There are 4 nested groupings, the coarsest first. Each group lies inside one group of the grouping before and may be the whole of it. The rows also spread widely along 16 directions, which tell nothing about the answers.
(in the rows, 128 means zero)
Known rows, each followed by its group in each grouping:
[ 63 122  95 126 162 153 106 139  94  86  19 131 113 116 150  99  97 144
  96 117  89 136 134 135 171] | Lufu Zuto sumu Z608
[ 72  78  98 110 137 183 118 105 117 116  59 110 120 131 131 107 106 114
  74 147 107 175  89 154 195] | tela zor zom Z587
[134 149 102 109 121 137 174 122  81 144 167 148 103 149  94 128 131 141
 133 127  69  90  97 152 109] | Lufu Zuto sumu Z250
[148 142 141 148 187  86 159 147  75  64  98 159 115 148 132  53 149 117
  85 134 129 186 155 198 130] | degar zep lebup Z284
[112 150 136 136 143 163 119 118  92 125 158 124 121 143 111  90 150 178
 106 142 128 148 110 146 152] | degar zep Veza Z794
[162 123 139 124 120 110 115 138 142 105 131 150 196 163 154 116 127 122
  82  82 154 163 124 142 107] | Lufu Zuto vifet Z150
[ 62 181 152 106 121 153 134 146 105 160 140 109  69 139 168 164 114 134
 124 108 122 149  81 130 131] | tela zor zom Z544
[113 172 133 117 148 149  85 156  89 101 126 155  95 149  99 108 150 170
 114  73 107 131 112 146 114] | tela Rudig Tona Z742
[152  96 117 124 123 153 121 101 180 122 103 127 191 120 107 128 122 132
  96 135 111  86 133 146 124] | Lufu Zuto vifet Z431
[ 98 145 114 125  95 169 131 162 149 179  66 146 133 112  96 132 131 151
 110 114 105 154 109 110 153] | tela Rudig Tona Z91
[163 155 165 138  96 136 137 169 149 153  74 165 151 123  87 179 130  97
  71 127 152 164 149 166  97] | tela zor bet Z119
[133 124 179  93 190 161  76 129 205 112 113 149 139 136 104 143 127 101
  74 109 124 119 125 180 114] | tela zor bet Z507
[ 98 161 121 118 114 150 139 144 143 143  79 137 111 144 125 138 137 137
 105 137 111 151 136 159 138] | tela zor Goga Z306
[160 142 119 137 128 127 136 150 112 128 110 163 143 141  88 112 131 144
 107 120 108 138 139 131 111] | degar zep vep Z349
[146 111 102 127 156 148 137 128  97 118 118 152 186 145  97  86 105 139
 118 102 118 144 140 105 119] | degar beb Duzim Z721
[140 139  98 160 117 117  71 141 117 100 128 163 160 113  86  92 102 195
  91 113 109 117 107 127 150] | degar beb vata Z292
[111 174 155 149 113 149 132 165  71 133 129 154 128 156  81  76 201 161
 108 109 150 209 129 214 129] | tela Rudig leb Z611
[141 114 137 103 109 139 154 163  92 152  93 109 158 124 133 125 166 105
  88 126 120 137 122 144 109] | degar zep vep Z352
[157 133 112 137  74 122 151  88 195 124 118 102 167 138 174 174 100 126
 109 136 150 117 131 119 119] | tela Rudig puf Z523
[ 93 141 121 163 104 148 138 169 149 176  49 137 179  84  86 139  81 139
 148 133 104 122 152 127 120] | degar zep Veza Z628
[140 128 120 120 148 180  71 106 103  96 112 137 110 117  77 122 123 171
  95  83 112 106 106 110 132] | degar beb vata Z184
[ 62 113 149 156 118 163 102 125  98 137 103 113 131 140 143 147  98 137
 114 149 135 170 113 122 130] | Lufu Fidul felur Z468
[ 89 131 161 116 114 172 104 112 138 157 179  88 132 157 153 152 137 146
 108 164 132 123  95 120 118] | tela tosin gebu Z29
[132 157 136 107 119 155 135 108 105 114 122 114 117 161 191 172 119 131
  83 104 156 142 116  98 125] | Lufu Fidul Ledan Z968
[105 129 161 143 144 191 116 119  68 124 146 153 128 210 105 132 128 145
 135 131 144 187 160  90  74] | Lufu Zuto Nureb Z9
[176 167 143 128 137 120 125 151 171 126 150 197 157 163 107 177  75 101
  74 129 138 141 135 161 112] | tela Rudig leb Z609
[171 162 112 124 123 170 134 119  57 103 125 155 107 178 103 157 123 140
  86 118 139 155 149 115 115] | degar zep lebup Z828
[122 148  97 118  88 152 108 142  73 127 101 137  82 134  83 136 148 159
  93  99  91 137  83 146 132] | tela tosin gebu Z426
[104 161 124 154 124 158 125  96 126 100 112 124 109 151 117 164  80 139
 158  94 134 133 145 139  98] | tela Rudig Tona Z742
[113 144 135 129 118 139 129 150 139 150  99 122 146 111 138 127 126 140
  95 129 126 141 113 142 152] | degar zep vep Z352
[112 125 113 127 139 164 121 117 189 142 107 154 144 165 122 113 115 153
 109 155 110 160 134 100 153] | tela Rudig leb Z611
[128 166 176 132 101 209 146 135 144 190 124 136 145 158  98 163 167 146
 116 143 169 172 156  91 100] | tela Rudig Tona Z742
[ 85 137 184 159 144 122 103 164 155 146 102 143 135 112 147 153  74 109
  95 151 147 175 124 126 124] | degar beb vata Z292
[133 161 116 153 121  59 172 157 144 141 153 147 158 102 115  74 112 154
 149 100  91 114  91 161 115] | tela tosin gebu Z29
[155 156 158 102 163 106 180 167  62 116 161 145 125 183 169 113 159 100
  92 150 126 145 151 129  76] | tela Rudig leb Z609
[133 167 139 142 108 147  95 130 132 119 151 137 159 138 138 120 126 179
  92  85 171 163 100 119 151] | tela Rudig Tona Z91
[131 176 111 113 117  99 126 140 127  85  99 108 134 122 209 170  81 122
  93  82 135  98 123 144 131] | tela Rudig leb Z611
[103 138 149 167 116  93 139 170  73 118  69  98 128 100 169 137 102 126
 127 157 118 118 155 105  80] | degar zep Veza Z628
[135 160 128 144 111 172 106 103 102  98 129 134 142 146  99 172  86 138
 106 103 158 132 135 170 116] | tela zor zom Z544
[112 182  80 129 100 123 150 175 108 150 115 144 194 140 148  92 124 172
 108 121 119 146 135 156 176] | degar zep lebup Z284
[ 90 151 130 104 139 130  84 166 120 113 125 132 129 182 172 160  99 125
 122 117 100 114 143 121  83] | tela Rudig leb Z611
[ 76 130 113 123 112 106 116 152 165 131 103 138 144 155 163 131 104 120
 107 128  94 144 108 185 141] | Lufu Zuto Nureb Z9
[111 170 164 127 153 165 106 150  99 117 100 137 131 115 125 114 130 152
  94  78 159 161 119 135 139] | tela zor zom Z587
[159 156 167 111 103 117 185 160 144 175 119 137 149 140 165 125 191 127
  88 128 145 161 126 104 103] | Lufu Zuto sumu Z250
[135 101 142 139 156 100 144 152  95 128 116 130 126  85 106 122 104 106
  94 190  71  71 120 137  98] | degar beb Duzim Z721
[154 125 153 133  95 157  94 118 159 151 133 131 134  95  95 154 121 157
  69 125 142 131  69 103 145] | tela zor bet Z119
[114 105 117 172 103 130 121  98 166 133 127 120 133 170 137  86 144 188
 122 212 115 169 138  80 133] | degar zep Veza Z628
[103 160 116 113 138 119 169 147  73 106 114  95 130 150 162  91 174 140
 149 130  93  90 166 173  86] | tela Rudig leb Z611
[151 156 170 165 104 124 172 112 151 143 149 150 136 137 105 162 116 113
 111 143 153 154 128 182 102] | Lufu Zuto Nureb Z9
[150 133 164 109 145 189 119 105 189 145  89 161 101 107  78 162 130 118
  70  88 135 150  90 143 147] | Lufu Zuto sumu Z608

New rows, each followed by its group in each grouping:
[138 166 140 105 105 165 157 121 148 158 150 125 171 176 166 174 124 133
 122 106 151 127 146  95  97] | Lufu Zuto Nureb Z9
[105 137 153 129 100 158  88 127 141 135 108 109 107 115 130 163 126 143
 106 109 134 131  93 125 120] | tela Rudig puf Z523
[148 143 154 125 129 166 150 119 129 142 155 141 145 181 123 149 143 125
 106 167 145 144 157 114  90] | tela Rudig puf Z523
[104 190 162 170 128 118  87 169  47 115 193 142 123 152 149 159  76 166
  90 187 140 121 125 135 117] | degar zep Veza Z628
[146 118 150 138 117 112 157 103 193 149 122 100 157  89 133 111 137 132
 134  96 136 130 102 126 110] | degar beb Duzim Z721
[141 133 111 170 107 136 101 104 132  93 126 141 153 127  61 101 119 175
 147  84 121 122 126 161 103] | tela Rudig Tona Z91
[133 167 178 149 162 168 108  92 162 105 126 128 123 123 125 144 124 140
  78 133 180 151 143 175 148] | degar beb Duzim Z721
[172 130 172 139  54 119 184 166 165 207  71 148 165  64  78 165 146  88
 104  61 152 174  81 148  96] | Lufu Zuto sumu Z250
[128 136 136 106  99 135 162 127 136 169 115 114  76 105 123 149 143 134
 109 130  94 120  72  99 121] | tela zor Goga Z306
[125 135 140 148 129 158 143 103 123 134 149 130 164 171 126 134 126 148
 133 154 136 134 156 117  94] | Lufu Fidul felur Z468
[112 185 126 169  65 116 118 143 181 141  94 124 163  92 137 170  81 157
 134  81 151 126 121 148 129] | tela Rudig Tona Z91
[147 105 161 111 103 129 114 138  99 126 100  94 106 127 148 137 166 119
  96  86 137 158  90  95  81] | degar zep Veza Z628
[129 141  73 100 102 185 179  68 142 117 101  96 165 176 130 109 155 145
 155  67 138 146 152 160 125] | tela zor zom Z544
[165 140 135 109 131 126 159 133 116 128 148 135 139 153 149 112 151 135
  97 120 130 142 116 100 112] | tela Rudig leb Z611
[167 148 177 132 113 138 144 113 167 142 181 152 129 151 103 153 140 106
  83 109 171 184  86 184 119] | tela Rudig Tona Z91
[111 175 136 100  92 176 118 157 128 186 147 136 138 155 132 176 119 136
  92  98 147 171  86 135 149] | degar zep Veza Z628
[117 119 135 123 117 163 108 135 119 134  90 136 161 135 115 138 123 131
 103  94 130 145 117 128 115] | Lufu Fidul Ledan Z968
[121 164 183 165 118 142  97 149 120 113  71 134 136 135 128 109 198 171
  97 105 174 186 164 148 101] | Lufu Fidul felur Z468
[123 165 125 125 145  95 168 144 165 121  59 125 107  81 178 136  91 110
  92 104 117 131 110 153 167] | degar zep vep Z352
[ 86 142 133 129 117 128 114 130 145 141 165 120 153 183 140  78 150 161
 163  68 136 199  98 157 114] | degar zep Veza Z628
[121 153 130 129 142 142 158 145 116 148 173 145 187 133 122 107 101 136
 109 137 130 127 112 154 147] | tela Rudig Tona Z91
[ 67 206 134 162 146 164  94  98  80  84 156 107 127 139 186 136  79 206
 119 124 163 111 132 132 167] | Lufu Fidul Ledan Z968
[147 161 132 119 109 136 116 139 126 124 133 152 106 164 131 136 148 152
  89 106 133 165 108 116 121] | tela Rudig leb Z609
[117 106 126 148  58 167  84 100 119 133 123  56 184  88 145 116 147 202
 120 107 154 106  87  77 137] | tela Rudig leb Z611
[150 149 169  95 155 155 187 138 116 153 114 147  94 122  88 153 139  78
 101 110 120 142 115 169  98] | tela zor Goga Z306
[150 155 160 132 137 134 135 141 100 103 126 147 126 157 102 151 137 103
 114 115 137 130 160 186  64] | tela Rudig puf Z523
[121 145 166 132 107 130  98 160 154 145 137 151 162 134 137 141 115 119
  69  97 173 199  80 167 150] | tela Rudig puf Z523
[164 156 187 147 150 137 119 170  63 122 165 175 173 129  69 111 165 139
  59 167 140 111 141 199  99] | Lufu Fidul Ledan Z968
[131 131 144 111 169 165  81 112 176 109 119 162 126 115  81 128 113 140
  88  83 106 106  92 175 144] | Lufu Zuto sumu Z608
[108 140 120 130 133 184  99 108 107 120 135 137 152 148 106 144 101 161
 108 130 120 104 125 136 134] | Lufu Fidul Ledan Z968
[ 63 177 151 126 129 175  93 158 135 168 102 145 101 102 110 134 131 174
 104 102 113 140  80 145 169] | Lufu Fidul Ledan Z968
[120 135 139 162 148 126 136 143 102 105  87 163 140 116 111 123  88 118
  83 153 119 142 139 172 140] | Lufu Zuto vifet Z150
[124 120 131 124 106 172 107 133  63 109  88  98 147 122 135 141 133 136
  90 105 147 136 123 120 121] | tela Rudig leb Z611
[ 51 142 165 145 156 167 135 122 158 148 136 117 153 126 136 110  93 120
 134 114 157 188 101 190 166] | tela Rudig Tona Z91
[114 169 126 113 105 156 138 153 120 148  85 117 136 110 141 132 151 153
 111  94 130 126 122 124 136] | tela Rudig puf Z523
[145 124  97 159 109 150 178  70 190 142  76 120 123  79 116  96 138 192
 109 174 100 101 118  78 182] | Lufu Zuto vifet Z431
[171 148 135 126 128 117 166 120 170 126  75 121 109 109 131 147 139 126
 119 123 109  98 150 107  88] | degar zep Veza Z628
[103  82  96 127 122 144  77 101 152  99 124 131 141 192 129 125  94 126
  91 155 107 169 108 163 145] | degar zep Veza Z628
[ 64 123 136 173 129 138 167 124  62 126 107  88 157 122 168  98  76 140
 163 148 143 165 139  89 115] | tela zor zom Z587
[ 49 154 143 130  83 151  62 174  94 155 152  97 141 152 178 119 158 191
  91 167 129 147  93 128 153] | tela Rudig leb Z609
[ 77 125 125 195 115 132 156 120 144 136  78 132 187 133 136  43 133 181
 148 136 152 219 151 124 158] | Lufu Zuto vifet Z431
[112 187 203 138  98 167 151 156 101 183 121 116  86  56  96 192 124 108
 101  85 168 153  64 181 132] | tela Rudig leb Z609
[129 161  98  98 128 174 163 116 154 110  51 136 123 176 127 121 181 120
  93 110 130 167 174 200 146] | tela Rudig Tona Z742
[ 97  91 151 145 109 136 107 131 144 143 105 113 170  99 130 147  91 111
  93 153 122 121  95 158 131] | Lufu Zuto sumu Z250
[ 92 144 133 115 182 176 119 111 149 103 104  96 170 109 180 100 109 153
  92 146 141  99 142 136 182] | tela Rudig leb Z609
[ 93 125 132 109 137 165 117 160  86 148 114 146 124 135  91 103 142 136
  81 149 100 155  96 166 154] | tela zor Goga Z306
[146 163 144 117 131 197 122  85 179 148 162 130 130 134 109 117 162 194
  86 143 146 125 105 106 170] | tela zor zom Z587
[131 132 117  95 122 141 156 143 110 157 123 150  96 146 105 117 151 120
 102  94  99 171  84 129 129] | degar beb vata Z292
[133 165 112 166  90 118 140 134  92 130 141 108 183  71 109 103 109 183
 130  96 135  97  98 169 152] | degar zep vep Z352
[ 90 161 167 118 131 173  78 176 129 171 175 156 164 144  99 120 139 162
  78 149 133 144  94 168 151] | tela zor zom Z544
[131 117 163 106 175 176 122 113 148 116 107 142 134 154  94 120 137 108
 107 111 133 153 143 151  99] | tela zor Goga Z306
[174 152 150 126  99 189 108 116 141 145 125 134 170 103  87 152 158 172
  74 107 153  94 122 121 131] | Lufu Zuto vifet Z431
[ 72 157 157 135 100 161 107 164  92 167 123 113 121 108 128 169 103 143
  99 164 123 121 102 134 133] | tela zor Goga Z306
[154  97  93 148  94 176 134  44 171 112  85 125  99 136  71 169  90 142
 122 149 107 123 126 101 119] | tela zor Goga Z306
[119 126 144 150 132 172 120 109 196 145  88 160 162 154 121 157  91 134
  95 166 143 163 154 102 135] | Lufu Fidul Ledan Z968
[128 162 133 169  92 172 149 121 143 153  61 130 162 110 102 141 123 159
 131 104 170 175 171 100 123] | degar beb vata Z292
[126 122 183 143 171 174  89 120 143 129 159 195 132 174  56 175  70  97
  99 143 130 155 126 164  87] | Lufu Fidul Ledan Z968
[122 161 138 124 146 178 171 141 112 158  69 123 111 106 109 140 141 139
 115 165 105 102 163 110 123] | degar zep Veza Z628
[157 110 171 135 131 157 120 138 126 139 100 134 146  82  59 130 138 121
 117  88 126 117 109 132  83] | tela Rudig leb Z611
[131 137 147 116 137 131 131 152 126 140 111 121 127 122 142 114 154 145
 100 137 110 120 123 107 117] | degar zep vep Z352
[110 136 126 172  81 165  68 109 136 117  94 107 156 118 112 144 105 184
 116 112 158 149 124 124 138] | degar zep Veza Z628
[102 157 163 135 130 132 141 144 116 157 168 136  89 141 132 171  83 124
 143 135 109 126  97  91  86] | tela Rudig Tona Z742
[117 157 160 134 136 125 131 136 180 135 102 152 109 125 155 168  94 117
  78 145 128 140 116 144 144] | Lufu Zuto Nureb Z9
[112 150 129 143 116 100 111 143  78  92 155 115 163 153 155 104 128 144
 120  97 143 142 129 185 103] | degar beb vata Z292
[122 159 158 145 109 158 153 109 123 136 147 133 145 169 134 160 117 124
 123 113 167 172 137 155 106] | Lufu Zuto Nureb Z9
